All groups share one centre, and each spreads out both ways along 14 directions, with some noise.
In the rows, zero is written as 128.
Known rows, each followed by its group:
[137 176 135  96 114 118 139 145 114 146 125 135 111 108 138 155  30 130
 128  60]  K
[153  78 151 174 124 151 137  83 102 138 128 132  78 218 141 144 107 137
 106 161]  S
[120 104 129 119  90 121 145 135  88 157  90 149 137 189 147 135 145 100
  98 184]  S
[145 117 170 129  89 113 158 145  71 139 157 160  86 157 148 157  77 193
 124 130]  A
[ 65 147 154 125 152  96  56 103 100  81 115 174 147 165 108 116 155 123
 125 132]  A
[168  76  95 145  90  99 185 116  85 131 140 121 166 141 138 180  60 148
 137 108]  A
[100  93 123 124 112 125  83 117 186 144 188 156 143  68 123 104 124 146
 113  98]  V
[ 99 144 118  86 101  88  81 172 131 158 141 128 151 127 151 140  93  91
 110  66]  K
[138 131 148 128 114 129 137  62  93 108 138 182 151 106  86 122  94 114
 125 100]  V
[167 136 100 163  94  71 102 105 105  87 172 127 106 170 114 170  76 121
 185 122]  K
[164 155  96 145 137 106 144 131 106 102 138 134 145 173  81 102 144  73
 137 120]  L
[103 105 135 116 150 122 146 129 131 145  84 117 128 160 134 132 145  97
 141 154]  S
[127 203 118 134 131  96  96 130  97  72  81 177 152 184 121 135 156 114
 148 148]  A
[112 139 192  57  93 106 156 145  78 141 130 136 134  98 112 150 107 146
  77 147]  A
[131 157 129 119 165 144 160 152 113 123 120 136 129  91 124 106 155 113
 186 108]  K
[111 183 124 118 142 104  98 119 132 126  97 102 128 175  96 108  89  77
  66  74]  K
[ 68 108 148 143 176 123  99 114  86 147 109 208 221 174 119 129 119 111
 140 120]  V
[132 162 192 146 175 116 112  75 162 145 135  73 150 117  76 131 158 112
 177 173]  K
[ 97  96 118 126  81  97 143  76 122 124 127 155 102 108 102  88  86 150
  87 112]  L
[121 142  95 148 146 145 151 122 173 110  83 142  93 134 115 102 165 140
 164 214]  K
[120 185 166 119 130  84  75 155 114 136 171 107 150 118 106 112 147 112
 133  98]  S
[193 160 131 118  87 143 182 135 121  87 129  97  95 114  98 125 147 175
  45 176]  V
[131 138 162 131 118 133 107 130 143 145 133 131 132 133 144 113 161 149
  85 115]  V
[120 146  91  83 114 141 132 141 114  58 101 174  73 101 152 144  88 121
 138  79]  K
[135 143 171 131 186 163 141 109 110 112 135 109 147  91 115 140  98 160
 125  76]  S
[123 104 145 116  88 105 179 154 102 152 106 147 127 134 164 104 144 180
  81 112]  L
[142 164 162  95  72 159 125 119 106 130 116 112  67  88 130  78 197 108
 101 181]  A
[149 132 134 122  87  95 163 127  90 148 108 112 126 143 144 160 107 123
 155 158]  A
[148 112 142 134 154 122 181 175 117 150 120 125 184 188 134 119 150 145
  49  90]  K
[134 123 166 158 138 105 147 101 103 149  81  70 171 184 154 196 115 186
 112 174]  A
[142 162 135 110 112 118 124 160  86 120 103 158 123 178 160 162 119 119
 125 118]  V
[163 147 147 166 127 114 125 118 121 117 153 128 112 169 121 116 122 148
 113  92]  K
[147  75 164 148 126 162 194  67 119 135 106 148  79 160 118 123 128 148
 118 191]  S
[140 150 124 116 104  76 190 122 155 101 104 203  99 140 105  93 135 141
 150 114]  L
[152 105 107 178 123 164  68 131  61 121 196 143 109 192 124 147  93 104
 144 148]  A
[130 160 162 151 142 100 121 164 109 144 120  62 125 196 143 146 103 186
  61 110]  S
[114 134 143 119 170 128 139 142 140 146 134  78 108 119 121 140  65 135
 126  81]  S
[149 170 170 148 100 111  93 114  85 114 155 105  92 135 140 104 120 156
  98  48]  S
[ 92 117 105  90  84  68 129 132 150 146  95 151 111 129 161 173  69 122
 180 132]  L
[ 68 115 154 122 164 141  85  77 100  83 104 140 126 152  90 126 133 125
 100 182]  K
[119 104 125 158 162 151  88  78 186 127 140  96 143 136  95 108 154 101
  98 142]  A
[149 182 140 161  95 134  94 118  80 129 103  90 123 152 151  93 182 130
  88 115]  L
[117 161 134 155 194 172 120 160  79 130 122 107 105 169 111 126 109 112
 166 165]  A
[134 108 139 159 136 114  76  94 107 130 189 143 192 142  90 168  99 112
 151 150]  S
[110  90 125 170 138 112  77 128 133 139 198 101 125 125 130 140 116 152
 182 136]  V
[101  55 142 131 129  85 152 157 109 141 165 153 149 153 138 128 114 167
 125 102]  L
[160 157 124  94  59 129 110 109 162 147 105 122 115 121 142 161 134  90
  99 181]  A
[117  98 156 115 129 109 176 130  61 159 133 137 160 105 129 127 121 116
 180 119]  V
[113 139 114  91 153 120 135 177  78 106 162 153 117 125  97 122  96  75
 166  96]  S
[142 157 108 129  98 160  94 147 122 126 110 169  94 169 170 157 113 124
 119 157]  A
[ 65  97 151 121 146 120 122  88 105 135 107 157 154 104 116 120 119 140
 155 141]  V
[156 156  94 120 154 136 144 179 130  75 134 118 104 166 118 165 102 137
 117 142]  V
[187 105 118 153 168 181 164 132 119 136 122 103 147 171 134 170 132  92
 141 161]  L
[ 96 106  64 110 142 142 119 157 143 112 117 194 161 142 124 159  69 122
 113 151]  V
[128  65 143 128  74  67 111  84 136 123 206 111 137  94  93 138 119 142
 129 139]  K
[111 144 147 154  94  72  51 102 101  61 153 182 112 160 149 125 161 166
 156  95]  A
[144 130 161 160 146 171  73 122 136 136 129 112 154 201 138 145 181 131
  48 180]  L
[114 109 153 123 142 102 189 125  76 139 150  88 159  85  77 141  78 181
 141 169]  L
[131  91 137 125 138  95 122 144 134 115 172 189 161 185 110 123 119 119
  83  62]  L
[173  99  90 176 115 124 105  71 128  94 137 145 173 156 120 107 194  78
 132 104]  A
[149 119 114 108 174 147 187 147 109 123 115 130 149 135 111 151  91  86
 151 101]  V
[164 165  99 130 102 102 142 139 107  95 124 116 143 149  98 130 158 118
 118 182]  V
[119 114 144 146  86 127  56  85 156 185 137  93 121 149 141 147 132 100
 121 190]  K
[142  92 122 182 125 107 154 128 101 137 140 172 105 209 137  88 126 129
 138  86]  S
[138 169  99 130 126 124 123 144 143  99  94 114 119 145 126 134 168 131
 137 190]  V
[118 159 146 177 177 120 125 125  64 153 125  56 170 126 109 105 107 134
 138  76]  L
[107 152 152 143 110 103 103  76 103 121 112 137  86 143 111  93 134 110
 153 127]  K
[121 128 134 142 163 147  99 122 125  88 142 102  84 116 129 114 163 128
 165 125]  V
[140 186 171 109 110 106  82 121 116 114 194 147 120  65  95 128 104 138
 156  87]  S
[128 165 150  94 157 147 144 130 109 125  61  94 149 116 146 133 183  84
 141 128]  S
[112 121 158 138 165 126 111 113  57 112 126 111 181 180  92 120 148  97
  77 120]  K
[145 104 151  92  98 112 181  90  98  86 146 162 101  80 109 160  97 141
 178 139]  L
[124  91 102 100 112  97 165 130 102 148 143 119 175 100  96 119 125  62
 148 125]  V
[197  98  96 153 110 181 196 104  96 143  98  89 130 146 126 122 152  80
 106 168]  L
[138 127 157 125 110 127  85 102 121 117 160  80 112 144  92 132 160 103
  93 191]  S
[133  93 138 111 114 166 168 100 123 105 115 175  95 125 125 130 122 150
  88 162]  L
[133 111 164 138 122 129 102 117 127 175 127  97 160 180 140 124 145  99
  40  96]  K
[ 66 112 141 131 136  81  63  81 153 109 150 162 117 140 109 114  86 135
 126  77]  V
[121  77  98 151 183 142 148 161 121 175 163 146 218 152  99 137  80 108
 111 112]  S
[124 116 176 123  78 127 128  80  79 134 106  98  82 116 163 149 138 157
 140 170]  A
[127 104 109 140 178 134 110 133 119 122 164  80 175 146  85 148 113  85
 120 141]  S
[109 123 157 158 173 137  62 132  68  95 201 104 157 151  90 139 115 149
  98 122]  L
[146 160  97 109  96  97 147 186 144 154 120 116 153 122 133 133 145 113
 135 143]  K
[135 117 145 137 151 185 127 124  90 100 154 119  94  94 140 139 101 169
 120 111]  A
[149 113 135 194 172 151 151 122 116 143 146  61 143 140 105  74 179 146
 120 134]  L

New rows, each followed by its group:
[ 99  92  93  91 124 126 181 163 109 137  88 155 150 158 119 152 109 118
 104 197]  S
[148 157 142 124 122 155  93 189  63 119 128 143 120 175 190 179 151 126
 149 145]  V
[183 129 127 151 123 180 164 150 107 182 111 102 150 172 154 147 106 114
  63 115]  K
[136 149 117 130 103 121  69 100 134 119 125 118 131 162 114 157 122  96
 101 170]  L
[110 114 195 106 170  88 181 161 142 159 136 117 165 142 124 149 108 176
 105  86]  A
[160 162 112  88  53  70 142 152 115 129 116 115 105 154 139 158 102 107
 103 125]  V
[101  41 111 145 130 136 129 112 119 117 165 174 111 156 123 107  92 140
  85  85]  L
[119 115 172 142 126 105 106 119  51 139 119 122 170 197 146 203  93 151
 118 167]  A
[104 135 135 148 147 114 135 143  72 137 143  57 151  89 103  93 137 152
 131 129]  L
[151 131 157 155 144 102 177  80 132 129 149  89 126  85  81 131  94 166
 172 127]  L
[166 150 163 119 156 139 157 154 110 149 104 106 175 161 149 151 143 103
 102  78]  K
[154 152 100 144 178 144 143 129 146  84 134 112 100 118  98 107 163  95
 201 142]  L
[172 176 119 110 154 144 134 160 127  97 128 140 151 168  93 163 139  84
 124 164]  L
[118 123 135  96  87 113 107 120 144 133 119 168 113 144 163 190  53 149
  98 111]  L
[ 93 147 136  95 108 112 157 150  79 160  61 153 149 142 160 119  94 136
  79  83]  L
[184 105 109 152 137 115 167 160 112 134 161 116 153 176 121 155 116 108
 148 121]  L
[127  93 137 150 153 115 109 139 139 121 184 122 149 148 103 118 140 139
 113 106]  L
[145 139 172 109 175 193 145 160  73 134 121 107 162 127 148 161 138 128
 100 131]  A
[169 160 111 135  91 108 132 134 143 122 115  95  78 153 145 150 122 125
 147 141]  V
[116 111  82 118 154 138 121 123 200  95  99 138 130 109 155 129 141 119
 137  85]  S
[135 142  80 119  96  63 175 132  75 110  97 152 206 114 101 156 107 127
 179 163]  S
[161  99 109 136 131 105 187 136 112 124 140 146 153 156  93  94 170  81
 139 118]  L
[125 126 163  97 138 149 161 144  75 102 110 176 130 137 136 156 122 158
 110 149]  L
[111 106 180  89 147 135 155 161 115 137 142 122 155  90 140 133 158 169
 106 123]  L
[132 142 154 124 144 153 146 144 128 143 114 108 134 120 145 127 111 166
  65  89]  S
[104 153  68 150 162 136  67 138 164  80 127 122 126 138 118 107 139 110
 128 119]  A
[160 139 125 145  75 108 123 112 110 108 154 244 135 133 131 117 132 149
 163 111]  S
[120 159 149 148 180 120 117 130  86 103 163  80 161 111  64  96 153 129
 143 131]  L
[101 138 136 130 171 102 146 181  94 130 131 101 142 114 139 120 145 149
 193 109]  L
[144 117 120  69  84 129 145 128 128  87 164 144 109  88  93 142  75 130
  39 102]  V
[160 153 109 189 145 125 142 130 144 153  95 109 129 221 122 117 143 115
 137 161]  K
[128 136 154 125 188 133 178 157  55 135 104 135 169 156 126 115 125 102
 133  56]  K
[137 118 119 150 127 129 163 109 137 125  86 146 143 157 129 100 159 141
  87 134]  A
[115 105 162 105 180 173 199 151  60 126 120 164 153  94 129 122 103 156
 126  79]  K
[164 145  83 138 126 122 114 137 118 109 113 115 206 158 117 144 170  68
 112 136]  A
[124 130 125 116 133  91  82  90 168 136 122  76 138 138 119 142 138  43
 156  95]  K
[160 147 110 103  80 143 104  97 107 114 104 137 185 108 132 194 135  82
 130 179]  S
[181 129 137 156 113 120 101  80 135  95 146 119  90 155 146 160 132 102
 184  98]  K
[141 150 122 167 142 120 133 101 137 102 129 106 105 131  89  71 188 122
 155 159]  L
[118 127 210  63 127 142 167 149  70 135 162 131 129  90  98 162  70 175
  58 139]  A
[108 186 130 131 187 114  88 158 146 102 109  92 149 142 123 130 168 117
 158 128]  A
[179 133 116 135 138 146 155 119 107 121 121 109 148 141 109 114 175  60
 132 121]  L
[124 144 150 119 147 112  89 143 154 150 131  81 109 140 166 191 107 112
 188 119]  V
[112 119 210 123 175 123 108 131  92 149 126  53 179 170 113 153 177 122
  81 159]  V
[111 117 116 138 130 138 110  84 203 123 144 177 121  97 107  85 111 146
  95  84]  V
[115 153  97 105 122 159 130 142 103 147  54  93 109 121 177 171 100  97
 165 167]  L
[135 118 120 126 124 114 169 149  65 123  97  85  91 159 149 120 159  96
 168 136]  V
[134 123  99  86 110 141 171 100  97  65  84 124  94 103 123 179  89 125
 138 174]  S
[106 155 139  96 110  65 158 142  97  95  92 131 186 129 107 136 126 180
  62 133]  A
[134 104 137 162 165 195 154 131 134 125 112 159 109 158 145 118 144 181
 102 172]  K
[106  64 164 141 140 142 121  82  45 128 163 104 150 114 112 131 100 129
 107 100]  L
[104  98 140 134 148 141 144  79 150  99  49 124 146 132 164 156 146 183
  94 148]  S
[120 101 140 176 145 106 123  84 174 141 111 107 141 152 143 118 140 163
 126 103]  S
[132 127  77 121 163 122 112 112 161  80 130  94 162 100 101 169 116  93
 173 138]  S
[ 76  86 145  68  65  79 135 108 112 135 142 163  83  83 120 105  97 116
 127 117]  A
[135 138 136 164 180 138 132 147 125  83 142 120  75 163 128  86 160 158
 143  86]  V
[129 136 146 147 159 190  77 133 144 106 138 153 126 185 128 150 119 158
  31 152]  L
[130  86 115 140 149 132 137 130 102  54 137 158 133 180 117 120 153 159
  63 116]  K
[118  99 157 153 151 164 121  70 156 102 122 148  86 122 129 133 158 162
 169 191]  K
[178 147 129 194 113 103 124 110  98 127 157 106 115 213  94  92 106 122
  74  71]  K
[ 93 139 163 116 114  44 137 103 188 175  88  84 125 158 109 135 125 135
 136 176]  A
[148  99 145 171 168 163 136  84 129 121 162  90 137 129  79 125 113 145
 105 156]  L
[124 112  72 112  87  77 109 102 167  82 137 114 108 119  99 129 123  97
 132 145]  K
[115 102 133 124 178 145 214 121  97  92 122 150 148 105  66  94 113 165
  97 130]  V
[153 134 146  92 163 161 216 142  98 143 105 159 173  88 118 138 113 113
 150 104]  V
[143 111 153 102 139 118 205 104 107 146 136 140 181  88  75 134  85 114
 120 103]  V
[148 118 116 132  90 111 142 108 127 128 118 147 107 137 146  96 139 100
 118  71]  L
[147 167 139  68 104  62 111 148 153 107 137 105 158 105 130 195 106 110
 139  95]  K
[170 155 120 110  99 119 155 133  64  58 111 156 118 134 146 179 125 138
 167 144]  K
[126 112 156 142 120 113  61  84 139 139 227 126 137  96  73 111 111  93
 147 107]  S
[124 114 161  96 115 127  94 125  83 137 135 130 173 149 149 188 103  93
  93 106]  L
[122 165  87 145 112 124 155 133  63 122  89 157  85 179 113  80  62 106
 103  78]  K
[158 148 115 140 116 114 132 114 162 112 132 100 143 109 117 119 147 141
 112 121]  S
[165 135 106 145 171 143 136 180  86  73 176 116 136 181  97 182  90 146
 116 154]  V
[132  90 121 160 122 140 162 133 134 117 153 164 109 119 127  96 165 191
 146 175]  K
[134 159 166 148 177 168 111 158  94 168 131 126 157 154 149 136 127 120
 138 104]  K
[ 96 135  89 159 142 110 114 144  78 130 137  85 123 127 119 107  81 136
 146 113]  L
[143 133  79 125 137 123 169 136 126 121 100 196 202 118 129 162 103 113
 187 128]  S
[104 121 159 129 113 107 155 162 102 156 127 173  79 175 153 104  89 172
 100  85]  S
